Each cloud of rows lies close to a flat space through zero, with a little noise off it, and is much wider in some directions of that space than in others. After each cloud: how many dimensions does that space have?

[[  1  14  -6  18  19   2  16   7  19  10   5  18  -3  -4  25  -3   4  21
   -7   4  10  -8]
 [ 22 -12   7  34  41 -12 -13   0  22 -12  13  -7  -9  -9 -17   7  -1   5
   16  22 -15  30]
 [-13   5  -8 -10   2   3  -6   4 -20   0   1  28  17  12 -12   8   7  -2
    8  -9  -1 -19]
 [-16  17  -3  -7  38 -12   1  -8  39 -16 -24  19   4 -20  11  -7  15  66
   -7  18  12  -9]
 [ 33  -5  10  35  -7  -4  30  29  44  26  18 -40 -18  16  50   3  -7 -25
    8   5   5  -1]
 [-10 -28  18  -6  33  -5  -6 -14   1  13 -20 -11  39  10 -27   0 -28   4
   -2 -31   6 -29]
 [-15  33 -12 -18 -36  34  -5 -24 -46 -25   4  37  -6 -28  -3   1  37  -7
  -21  10 -14  -9]
 [ 19   8   7  34  16  22   8 -26  -9 -10  19   3  -4 -20  -4   1   7 -20
   15  14 -27  -3]
 [-18 -23 -10   0  -5 -11 -22   5 -30   6   6   5  -4  10 -43  -8 -33  -3
    3 -12   3  36]
 [-26   0  -6 -13 -33  45  -2  31  -5  31 -22 -22   0  -3  12  12  -6 -18
    8 -22  15 -46]
 [-18  -9  26 -27  15  11  16 -37  -7  13 -29   4  50   1   1  -6 -11  10
  -33 -42  11 -61]
 [  4 -11  12 -11  -2 -13  23  -6  22  16 -13 -30  10  22  18 -13 -13  -2
    3 -13  16 -17]
 [ 65 -34  23  75  35 -30 -18  21  32  -8  53 -24 -24  -2  -8  26  -8 -36
   13  30 -28  76]
 [ 56 -28  32  15  27 -53  19   0  21   1  35  -5  21  49  12  14  -1 -26
  -11  -9  -6  16]
 [-18  16 -11  -7  15  22  10  25  26  14 -18  11  10   0  24  14  16  23
   11  -4  16 -55]
 [  3 -18  25 -16  41  -2  -7 -18   6  -9 -18   4  48   2 -17  15   1  11
   -6 -20  -8 -44]
 [ -6  33 -23  20  22  23   5  51  47  11  -4  25 -24 -24  49  20  34  43
   -5  24  19 -23]
 [  3 -15  18 -29  30 -35  17 -47  -8  -9  -5   8  50  42 -16  -7 -11   4
    7 -21  -3 -23]
 [  7   3 -18  27   8   3 -40  14  -8 -27  19   8 -42 -32 -36  10   8   2
   23  40 -23  66]
 [ 56 -23  24  33 -23 -23  13 -14 -40   7  67   7  11  35  -2  12  -7 -80
  -27 -14 -27  33]
 [ 39 -10  11  24  20 -20 -14  -8  -2 -31  37   8  -8  -3 -14  19  18 -18
    9  30 -30  46]
 [-15   0   2 -14   2   6  12 -27 -14   2 -13  -4  18   5 -11 -12 -13  -2
    5 -14   1 -23]
 [  5 -22  -1  -2  19 -18 -18 -23 -39 -14  18   8  11  32 -56  -1 -19 -30
   45   2 -27  26]
 [ 18 -35  26  11  14  -5  -6 -24 -22   3  12 -17  23  12 -32   5 -27 -40
    3 -19 -19   3]
 [ -7   3   1  11  19  19  12   0   0  17   2  11  15   1   6  -1  -8  -3
   15 -10  -3 -33]
 [  3  -6  25  -1  15  10  28  -9  10  29  -6   4  44  16  30   9  -3  -8
  -22 -35   9 -71]
 [-29  11 -14 -34   1 -16 -15  14  31 -14 -40  -8 -11 -12   1  -6   6  57
   -3  12  27   4]
 [-32  33 -36 -26  -4  17  -4  13 -15  -8 -13  40  -5   7   4   3  27  26
   26  12   4 -28]]
  9

[[-25 -17 -13 -39 -24  -9  -9   9  26  20  -5 -11  -2   2  19   7  21 -14
  -34 -10  21 -23]
 [-32 -14 -21 -13 -31 -20   4  -4   5 -23 -13  32  16  25  58   0  -7  26
  -28  12 -18   4]
 [ -9  11 -18   4 -14  13  -6  22  -6  17 -14 -14 -27  11  11  -3 -21 -20
   19   9  -7  14]
 [ -1  10   1  -7   1  -4 -18   3   9 -12   9 -34  10  13 -11  16   0   5
   -7  -4 -19  -9]
 [-31 -18 -33   5   1 -23 -18 -33   6 -26 -12   3 -20  32  17 -10   1  18
  -25  19 -32  22]
 [-36  11 -30  40  -4  16   9 -10 -12  -6 -38 -33 -21  19  -3  14   9 -14
   15  29 -16  39]
 [ 18 -46   9  -2  -6 -39   6  -1 -20 -18  40 -16  22 -20 -32   8  25 -39
   -5   1  -3 -34]
 [ 15 -20   1  -7 -25 -18  -4  -8 -26 -15  10 -11  14  -9  -2  11  17  -2
   -7  -3  -2 -26]
 [  2  -4  -4 -14 -13 -26  -7  -9  -8 -18   4 -20  -8  -4  -9   0 -14  13
  -14  -7  -1 -16]
 [-25  21 -27 -18 -10  -3  -4 -17  -1  12 -22  -4 -15  -2  17  -8  -1  23
  -12 -22   7  28]
 [ 25 -33  16   6   5 -12  10  -3  -1   8  19   4  18 -12 -20  -4   8  -3
  -11   4   2 -14]
 [-18  -2  -7  12  -5  -8  -2  -7  26 -22 -35  29 -16  28  29  10 -12  13
  -15   2   7 -20]
 [  3 -13  19 -39 -12  -3 -13   8  15  20  43   1  27  -6   3  -3  20  -9
  -13 -20   5 -25]
 [-31  20 -42   8  -9  -8   1  35  20  18 -20  28  -5  -7  45 -21   5 -11
   -6   1 -11  13]
 [  2  19  -4  -9   5  27  -3  24   2  11  11 -28   2  -9  -2  -5  -5 -30
   18  21 -20   4]
 [-19  14  -7  23 -26  16 -13  18  38   2 -32 -31 -14  28   7  20 -10  17
  -10   5  -8 -23]
 [ 16   4   2  15  -6  -3  -7 -27  -4 -12 -16 -28  -5   5 -15  12  -4  14
  -16   3  -8 -21]
 [ 20 -51  19  11  -6  16  10 -42 -16 -37   9  13   6  -7 -18   8  36 -10
   12   7  -1 -12]
 [-13  38  -6   5  18  -3  11  -8 -10 -29 -12  12  -4  -7   8  -5 -22   7
   17   1  -4  21]
 [-15  -8   1 -38  11 -16   2  24  21  25  10   9   3  -7   6  -9  -3  -1
  -22  -3  26  -2]
 [-14  18 -10 -22   6   2   4   3 -12  24   7 -10   4 -16   3  -6  10 -32
    3   1   7  15]
 [  8  13  11   1   5 -29  11   2 -19   9   9 -16  16 -22 -22   1  -3  14
  -15  -2  18 -15]
 [-24   1   8 -28 -20  -2 -18  18  17 -13  20   5   8   2  18   7  19  -9
   -2  -8   9 -36]
 [  2  -1   2  27  -9  -3  14   8 -20  -4  12  20   6  -2  10 -10  -6 -38
   25  17 -14  -4]
 [ 31  20   6  61   8   6 -10   7  14   6 -46  -1  -1  13  -9  21   2  57
  -22   2  10 -28]
 [-18   4 -22 -12  24 -44   0   9 -22  -6 -24  32  -5  12  31   5  -1   8
  -30  18  23  10]
 [ -9   4   3 -21  -7  -5 -15   3  33  -2  -6  28   3   1  27  -5  11  32
  -32 -12  18 -35]
 [ -5 -13 -20  16  26 -16   5   4  -4   4 -12  -9 -15   8 -16  -2  -7  -7
   -4  16  -8  32]]
  16

[[-12 -23   8  14   4  18  -4   6  14  12  17  16 -16   9  -2  -5  -1  -8
    9  -6   6  13]
 [-12  11  -1   9  -9   1  -3  -6  10   7  -9   7   1 -15  -9 -11 -31 -28
    2  -4  13   9]
 [  8  19  15  -3   1  -5  18  28 -12   4  38  -1 -41   4  13  14  17  -6
    5 -10  13 -18]
 [ 20  11   9 -19  -3 -13   7  -9  -5  -5  -5   7  14  12   0   4 -17  -4
   -1 -14   0  -1]
 [ -1 -44  -9   7  17 -10 -10   2   5 -33 -23  -6  41   3   2 -21  10  13
    4  29 -31  -5]
 [ 38 -20  -9 -24  47   1   8  19  -6 -22 -32   4  32  -8 -12  25  57   6
  -29  19 -16  -5]
 [ 23  14  13 -39   3   9  -7   5  -6   7 -15 -41 -14 -35   7  26  43  14
  -23   5  -6 -28]
 [ 19   0   6 -13  36   3  -8  16  -4   7  -7  -6  -9   1   0  17  41   8
   -4  19   8  25]
 [ -7  31  24   2 -35   5 -22 -34   3   9  14 -33 -20   8   3 -11 -15  12
   22  -2   4  18]
 [  5 -20   3 -15  31  21  23  37  -9  18  25  36 -36   3  11  33  25 -14
  -16 -21  18  -1]
 [ 34 -17 -19   4  24 -24   1  18  -8 -31  -5   9  13  32   0  11  12  32
   12   5   4 -13]
 [ 21  -3  -4 -13  -3 -24   3 -22  -2 -35 -17  -3  15  16   5  12 -28  17
    9   6 -10  -9]
 [ -4  21  16   3  -7   2  -7   4  -4  21  19 -15 -10   6   2 -13  19   3
    7   0   4  12]
 [ 27   2  20 -17  10   6  19  27  -9  -9  20  -3 -15   2   3  14  39 -14
   -9 -12  -8 -30]
 [ -3   9  34  -8 -37  12  -2 -33  15   1  16 -22 -14 -12   1   7 -14   0
    4  -7 -10 -11]
 [ -9  18   6  10 -28   8  -1   4  -2  18  21   1 -13 -11  -2  -6 -14  -7
    3 -24  24  -5]
 [ 16  23  14 -15  -3   5 -16   3  -5   8   6 -37 -37  -7   8  16  27  19
    6   6  10  -6]
 [ 21  44  39 -35 -11  -5 -36 -31 -25 -16   6 -66 -37  23  25  -3  20  28
   33  17  -2  40]
 [  6  32  -6 -18  -5   2   5  -3  -4  26 -15  -4   6 -15  -6   7   6  -7
  -22 -12   2  -8]
 [  3   0  15 -19   7  -6 -18 -18  -7   4   5  -1 -18  33  21   5 -17  20
   24   3  13  46]
 [ 14  -9  -6   3  -2   1  -8   7   5   2  -5   2   9   8  -7  -3   0  10
    3 -10   5 -14]
 [ 14 -12   7 -16  27  -2  20  23 -16  -6   3  29  25   2   2   4  20 -18
  -17  -5   3  18]
 [-33 -13 -21  33  -8  -1   2  16  12   4   7   3  -9 -12   1 -24 -16 -13
    5   8  -7 -26]
 [ -6   1  -7 -15  28  -3 -10  11 -20  19  -6  -2   3   2  16   6  29  27
   -7  19  10  45]
 [-57   4  26  41 -39  28 -10 -16  26  32  36  -4 -27  -9  -5 -41 -29 -38
   22  -4  -1  18]
 [ -4 -32 -12 -15  18  19  26  12  -1  -5 -12  13  15 -25  -1  20  34  -9
  -40   1 -33 -36]
 [ -7  -5 -12   5  13   0  18  29  -1  10   0  17   2 -32  -4  11  11 -14
  -23   1   9 -16]
 [ 54  -6  14 -37   2 -11  16   3   4 -10  -6  -6  12 -12  -3  48  20  31
  -21 -12   1 -44]]
  13

[[ -8   2  -7   6  12   5 -11   7 -16  12  -6 -11  11  20   9 -17   3  22
   13  13   7  16]
 [ -9   6  -8  30   7   4  -5  39  36   0  41 -31   7   7   0  -6  17 -26
   28  28   6  13]
 [ 36   9  11  -5  23  38 -15 -17  -1   5 -24  10   7   9  17  -3 -26  33
  -22  10   6 -13]
 [  1  -9   9 -12  -6 -15   8 -35 -47  17 -24  18  -5  -9  -6  10  -4  22
   -8 -27 -10  12]
 [  2  -9  -2  -5 -10 -21   0  -3  -3   3  10   4  -3 -14  -7  15   9  -7
   -1 -22 -14  -4]
 [-27  -2 -13   4  -9 -11   3  18   7  -5   8  -9  -5   9  -5 -11  13 -11
   15   4   7   5]
 [ 19  -3   3   7   9   3 -10  -3   1  12  10   0   3  -4   4  10   0   6
   -3  -9  -9  -2]
 [-18   1 -11  -8  -6  -2  -1   9   6 -11  -7   0  -4  13   2 -13   2   1
    1   3  11  -8]
 [-21 -10  -4  -4 -24 -37  13   3  -4  -5  22  -4   4 -19 -19  13  22 -31
   11 -19 -17   3]
 [  2  -1   2  -9  -1  -1   2 -11  -8  -2 -13  11  -8  -1   0   2  -6   9
  -12  -9   1  -6]
 [-15   1 -13  25   0  -8  -4  41  35  -4  42 -27   6   4  -4  -5  22 -31
   28  19   2   9]
 [-29 -19   3  -2 -36 -62  26 -18 -43  12  16   3   1 -36 -30  24  29 -28
   19 -36 -31  28]
 [ 11   1   5 -14   0  10   5 -17   3  -5 -25  25 -28   2   5   4 -19  13
  -24 -16   9 -16]
 [  8  15  -2  40  24  29  -8  40  43   4  33 -31   2  18   8 -12   4 -12
   25  44  17  17]
 [ 14  17  -6 -28  23  61 -20  -3  21 -25 -58  22 -12  43  31 -34 -40  45
  -37  25  39 -44]
 [-38  -2 -15 -23 -21 -17   7   8   1 -23 -10   2   1   9  -6 -18   7 -11
    1  -1   8 -12]
 [-48 -15 -11  -1 -31 -58  15   4 -33   6  23 -15  16 -17 -24   5  36 -26
   31 -18 -21  28]
 [ 11 -10   9  16  -7 -27   7  -7 -14  19  32  -6   6 -31 -15  29  16 -20
   12 -21 -29  20]
 [  3  -9   7  15 -12 -31   7  -2 -15  15  37 -13  21 -32 -17  24  22 -29
   19 -14 -32  20]
 [ 47   5   8  -8  22  36 -19 -14  17   1 -17  18  -4   5  19   8 -26  26
  -32  -6   1 -30]
 [ 20   9  -2 -10  23  38 -21  -1  12  -6 -26   6   3  25  22 -17 -21  32
  -19  14  17 -22]
 [-38 -33  -7 -28 -40 -86  12 -41 -89  26  -7  15  14 -31 -30  21  32   4
   13 -67 -43  27]
 [-19   8 -12  14   5   9 -11  35  21  -9  23 -30  28  17   5 -22  14 -14
   24  37   9   5]
 [ 42  20   5  25  43  62 -24  20  43   3   1 -10  -3  27  28 -14 -24  24
   -8  41  24 -10]
 [  7  13  -3 -21  18  47 -11 -10   0 -14 -56  19 -11  36  25 -30 -35  46
  -27  20  33 -23]
 [-54 -14 -20 -19 -40 -53  20  12   2 -20  12   2 -12 -10 -23   1  26 -38
   12 -26  -7  -4]
 [ 13   9   1  -2  18  34  -1  -3  15  -3 -32  19 -37  27  15 -12 -26  29
  -18   7  31 -11]
 [  0 -14   3  18 -17 -43   7   5  -4  16  52 -15  15 -36 -23  32  30 -39
   23 -21 -36  22]]
  6

[[-21 -10 -38 -41   3 -28 -14   6 -17   0 -51  -5 -21  21 -31 -20 -36   1
    9  15   5 -61]
 [-21  24  19  27  12   0  15   0  49 -16  50  38  33 -63  53  -7  42 -23
   -7 -10 -11  45]
 [ -2   6  -1   3   6  -1 -15  10 -10  14  11  -6  -7   0  -3   1   3   2
   -4   3   3  16]
 [-24  18 -12  -8  21  -4 -15  14  -1  19   3  -3 -16 -15   4 -17  19 -14
  -10  26 -12  26]
 [ -9   5   2   3   0  -5   3  -4  27 -18   6  22  16 -26  17  -7   5  -3
    4 -10   2  -5]
 [  1  -7  -7 -11  -1  -1  -5   5 -27  14 -15 -18 -11  24 -16   7  -8   1
    3   6   1 -12]
 [-13   8 -16 -20  11 -12 -38  15 -11  12 -23  -5 -22   5 -18 -13 -13  12
    4   8  10 -17]
 [ -4   3  -6  -8   7   1  -9   7 -17  18  -5 -13 -15   9  -6  -1   6  -4
   -4  14  -6   7]
 [ 15  -7  13  13 -11  11  26 -21  29 -27   3  15  18 -12  13   1   3   0
    2 -10  -3  -4]
 [  3   4   3   8   7   9   9   5  -9  15  18 -11  -5   1   4   4  16 -11
  -14  14 -13  36]
 [  7  -8  -1 -14  -5   3 -14  -4 -13   2 -35 -11 -13  23 -20   2 -14  15
   12  -3   9 -34]
 [ 34 -13   9   4 -12  18  -8  -7 -20   5 -12 -24 -14  35 -26  14 -16  24
    4  -7  10  -3]
 [-17  12  -9  -5  14  -7 -14  19 -19  26  12 -10 -11  -2   0  -2  11 -11
   -8  15  -5  23]
 [ 26  -4  32  39 -17  19  48 -27  47 -39  41  27  41 -30  35  10  16  -3
   -4 -25  -6  29]
 [ -6   8   0   5   5  -1   0   4   7   3  14   6   2 -13   9  -3  10  -5
   -5   3  -4  18]
 [ -5   9  -1   7   9   1  -5  15 -12  21  27  -7  -4  -4   5   6  12  -7
  -12   9  -6  37]
 [-18  12  -4  -2  16  -2  -6  15 -10  23  13  -6  -9 -10   9  -5  22 -16
  -11  20 -13  33]
 [-13  -1  -5  -5   5  -4  16  -1   0   2   0   3   3  -5  11  -4  12 -18
   -2  11 -13   1]
 [  4   5  -9  -4   7   4 -17   8 -12  14  -2 -14 -19   9 -15  -5  -3   4
   -8  16  -2  16]
 [-17  13  17  29   5  -1  35   0  34 -12  58  32  38 -48  52   5  37 -30
  -11  -9 -16  50]
 [  5   3   1   0   6  10  -3   4 -12  15   0 -16 -15   9  -6   0  10  -3
   -7  16  -8  21]
 [ -4   0  -7  -8   0  -9 -14   4  -1  -3  -9   4  -1   1  -6  -4 -13   8
    6  -6  11 -18]
 [  0  -4  -2  -6  -6  -6  -9  -6  11 -15 -18   8   2  -1  -5  -4 -15  13
   11 -11  11 -30]
 [ -4   8   9  12   2  -1  -6   6  10  -1  21  12  12 -18  15   3   9   0
   -1 -11   5  15]
 [ -5   6  -4   0   8   3   3   4  -2  10   6  -4  -7  -5   4  -5  12 -11
   -9  16 -11  19]
 [  4   3 -10  -6   4   0 -21   5  -4   6 -10  -7 -18   5 -17  -9 -12  13
   -3   8   7   2]
 [  4 -11  14  10 -12   2  34 -14   9 -16  11  12  26  -3  20  13   6 -11
    5 -16  -5  -8]
 [ -8  12 -17 -11  13  -9 -38  20 -16  22  -2 -11 -24   2 -18 -12  -9   8
   -6  14   7  11]]
  6

[[-30 -13   0 -45  12  -8  53  31  22  17  -5 -14 -18  26 -49  -9   0 -13
    7 -13  53  -1]
 [ 15  -4   6  16 -41  20  21  33   1 -27   5   2 -11 -10  21 -64 -72 -24
  -35  -7 -33  25]
 [-11  13  56  -1   2 -18 -26  17  -5  41  34   8  16  51  32 -46   8 -44
   25 -54  -8  -8]
 [ -7  -2  17   1   1 -41 -10  10  17  23  18  -7   8 -13 -45  -3  12  -3
   62 -28  24  -9]
 [ 21  11  19 -20 -34 -18   8  14 -14  15   1  23  -8 -34  17  17 -49  40
   28  -2  22 -14]
 [ 16   9  35   0 -26  46  23 -16  39  40  30   7  56  19  42 -19  25  24
   21  -1 -43   0]
 [ 22  30  18 -10  10 -12  48  21  30 -21  -3   8 -24  21  26 -54 -73  -8
  -15  13 -41  37]
 [-62 -15 -42 -30   1  46 -27 -16  17 -11 -38 -10  30   6  -3  25  21  -6
   76  22 -13 -27]
 [  7 -46 -12 -30 -33  12  85  14  15 -17   0  15  19 -20  -6   4   7  16
   62   0 -26   5]
 [ 19  15 -42 -30  29  26  42  -9  37 -28   8  23   1 -67   6 -49 -24 -16
  -14 -50 -13  38]
 [ 10 -29 -29  11  -8   1 -12  -9 -38 -33  -1 -28 -41  19 -27  32 -35  35
    4   2 -16  22]
 [ -5 -40  -6  30  -2   4  43  -8  43  57  35 -23  -1  11  11  -5  26  38
   36  19  -8 -11]
 [ -6  24  15  16 -52 -49  24   0  43  41  14 -13  -7   6  -3  -9 -17   2
   -3   2 -40  35]
 [  5   3  15 -12   6  -6  17   2 -19  -9 -33  18 -23  12 -27  -5 -55   6
  -15  10  34  40]
 [ 53   8 -18 -18 -28   0   1  -9   3  14  -1  13  70 -29 -36 -25 -10  38
   -1  -7  12 -43]
 [ 29 -17 -14   2 -26  -1  41 -19 -53  45  16  25  -1  -4  12  25  -1   5
   21 -26  -7 -23]
 [ -1   9   4  11  21  29 -10   0  26 -27  -6 -28  42  12 -14  44  -2  43
   10  12   6 -79]
 [  4  17 -16   5  44  -1  51 -22  39 -19 -50  46  29 -60  -2  -9 -41  21
   48 -32 -21 -27]
 [ -3  48   2  28 -11  15  -3 -25 -25  17 -18  10 -24  -3 -24  -3 -33 -61
   -8   2 -25  37]
 [ 23   9  42  25 -23  12  21 -10 -11  57  51 -13 -46 -20 -13  -8  52  24
  -17   9  -6  31]
 [-57 -16  18  29  -1  49 -24  31  46 -30  25 -57 -30 -10 -12  10  39 -21
    5  15  -3  14]
 [ 21   1  18  27  41 -20   3   5  -5  -9 -39  31  19 -22   9  28  20  20
    2 -13  50 -22]
 [-27 -28  49 -36 -27  19  24   0 -49  16  41  20 -16   9 -21 -35  -5 -16
   -9 -12  -1 -11]
 [  4  15 -14  -6 -24  19  11  33  31  15 -21 -23 -37   7  -2   7   2  19
    3   8 -23  25]
 [ -9  27  48 -16  23  26 -35   9 -22   9  11   7  -2  14  18 -16  32 -10
   35 -31   9 -22]
 [ 32  73  -1  -9 -27 -16  11 -11 -14 -19 -27  -2  24 -11  32  -1 -28  23
   -6  12  24  15]
 [ 13   0   9 -21   7  45  18 -33  11   0  44  30  28 -51   5  63  18 -14
   23  -1 -11   3]
 [-50  21  39 -22  -7  40  14  30  19 -12 -40  -7 -32  40 -15 -22 -31 -23
   -6 -45 -15  47]]
  20

[[ -1   8   1   2 -11   2  -8   8  -8 -15 -21 -36  25   7   6 -10  40  11
   -1  -5   5  -4]
 [  3   4  -7   4  12  12  13   8   9   1  31  39 -19  20  -1  -4   8 -11
    0  17   8   9]
 [ -4  14 -13  11   9   6  -3 -18  13  12  25  21   2  -4  -6   8  -7  -6
   -2  11  25   5]
 [ -6   8  -5   7  -2   4  -4 -16   7   6   5   7  11 -13  -4   3 -13   0
    5  -3   4   6]
 [  8 -25  18 -20   1  -9  -7  11   2  14   2  26 -30  -2  -6   4 -17  -3
    0  12 -26 -11]
 [  3 -18  -1  -7  21   1   4  -2  -3   5  -1   2 -19 -15 -10   3 -22   6
    6 -14  -3  -8]
 [-17  19 -14  -1  10  -6 -27 -10 -16  -3 -36 -42  31  -4   6  19 -24  11
  -21 -17  11   5]
 [  8 -25   4  -5   3   9   2   9   5   1   4  37 -37  -3 -13  -7  -2   3
   13  11 -13   3]
 [-25  30 -26  21  15  21  13 -26  17   1  39  36  13  -8  -4  -2 -24 -12
    7 -10  12  30]
 [ 12 -15  14   1 -26 -20   0  14   4   7   4  25 -35  11  -1   9   7 -13
   -4  38  -3  -5]
 [ -4   6  -2  21 -41 -20  -8  -9   6   2  -8   7  -8  -4  -1  15  -5 -10
   -4  30  11  10]
 [ 26 -11  -4  -3  20  14  -9  13  -6  -1 -15   4 -12  19  -1   4  -6   9
   -5  13  16   0]
 [  2  -7   2 -17  24   6  -4  14 -23 -15 -38 -55  22   3   7  -8   8  20
   -5 -37  -8 -11]
 [ 11 -24  14 -15  10  -4   7   9   0   3  -5  -1 -16  -5  -7  -5   3  -1
    7 -10 -13 -15]
 [-24  11 -16  -1  21   3  -1  -7 -10 -10 -12 -19  11  -7   0   3 -15   5
   -7 -28   1   9]
 [-22  22  -6  -5  16  17  -3 -10   5  -4  12 -12  42  -6   1 -15  24   6
    5 -29  -2   1]
 [-10  15  -7  -1   6   6   3   4 -13 -14  -7 -29  22   8  12  -6   7   9
   -6 -18  -3   3]
 [ -3   4   1   0   5   2  13  -1  -2  -8  -1 -27  20  -3   3 -11  21   0
    5 -23   3  -7]
 [  5 -15   4   3  -6 -13  16  13   7   0   5  36 -42  14  -6   8 -11 -26
   -2  20  -2  10]
 [ -7  14  -8  10  -4  -8  13  12  -4 -14  -6  -1  -4  27   8   6   6 -20
  -14   7  11  16]
 [  0   2  20   0 -13   1  37 -15  29  12  47  22  23 -17  -1 -23  13 -29
   26 -22 -21  -5]
 [ 11   0   0  -8  30  13   1 -23   8  23  30   2  15 -22  -4   0 -21  11
    9 -17   8 -19]
 [ 16 -15  15  -8 -11 -23 -10  21  -5   2 -30  -3 -19  23   2  17  -3 -17
  -17  22   1  -3]
 [-10   6  -7   6  17  21  25 -11  17  -2  27  31   7  -7  -8 -16  -8 -16
   17 -24  -7  19]
 [ -5  12 -18  11  11   4  -4   1  -5  -7  -7   4  -5  16   1  12 -13  -4
  -13   9  21  17]
 [-16  31 -20  16 -13  -9 -18   5 -19 -18 -22 -39  19  22  15  12  24   9
  -26  16  30   7]
 [ 14   0  13  10 -23 -11  17 -12  26  23  44  42 -10  -3  -2   3  -3 -26
   10  28   5  -4]
 [ -7  -9   3 -24  16  -5 -31  17 -25  -7 -39 -41   3   4   3   4  14  28
  -16 -10 -10 -18]]
  10
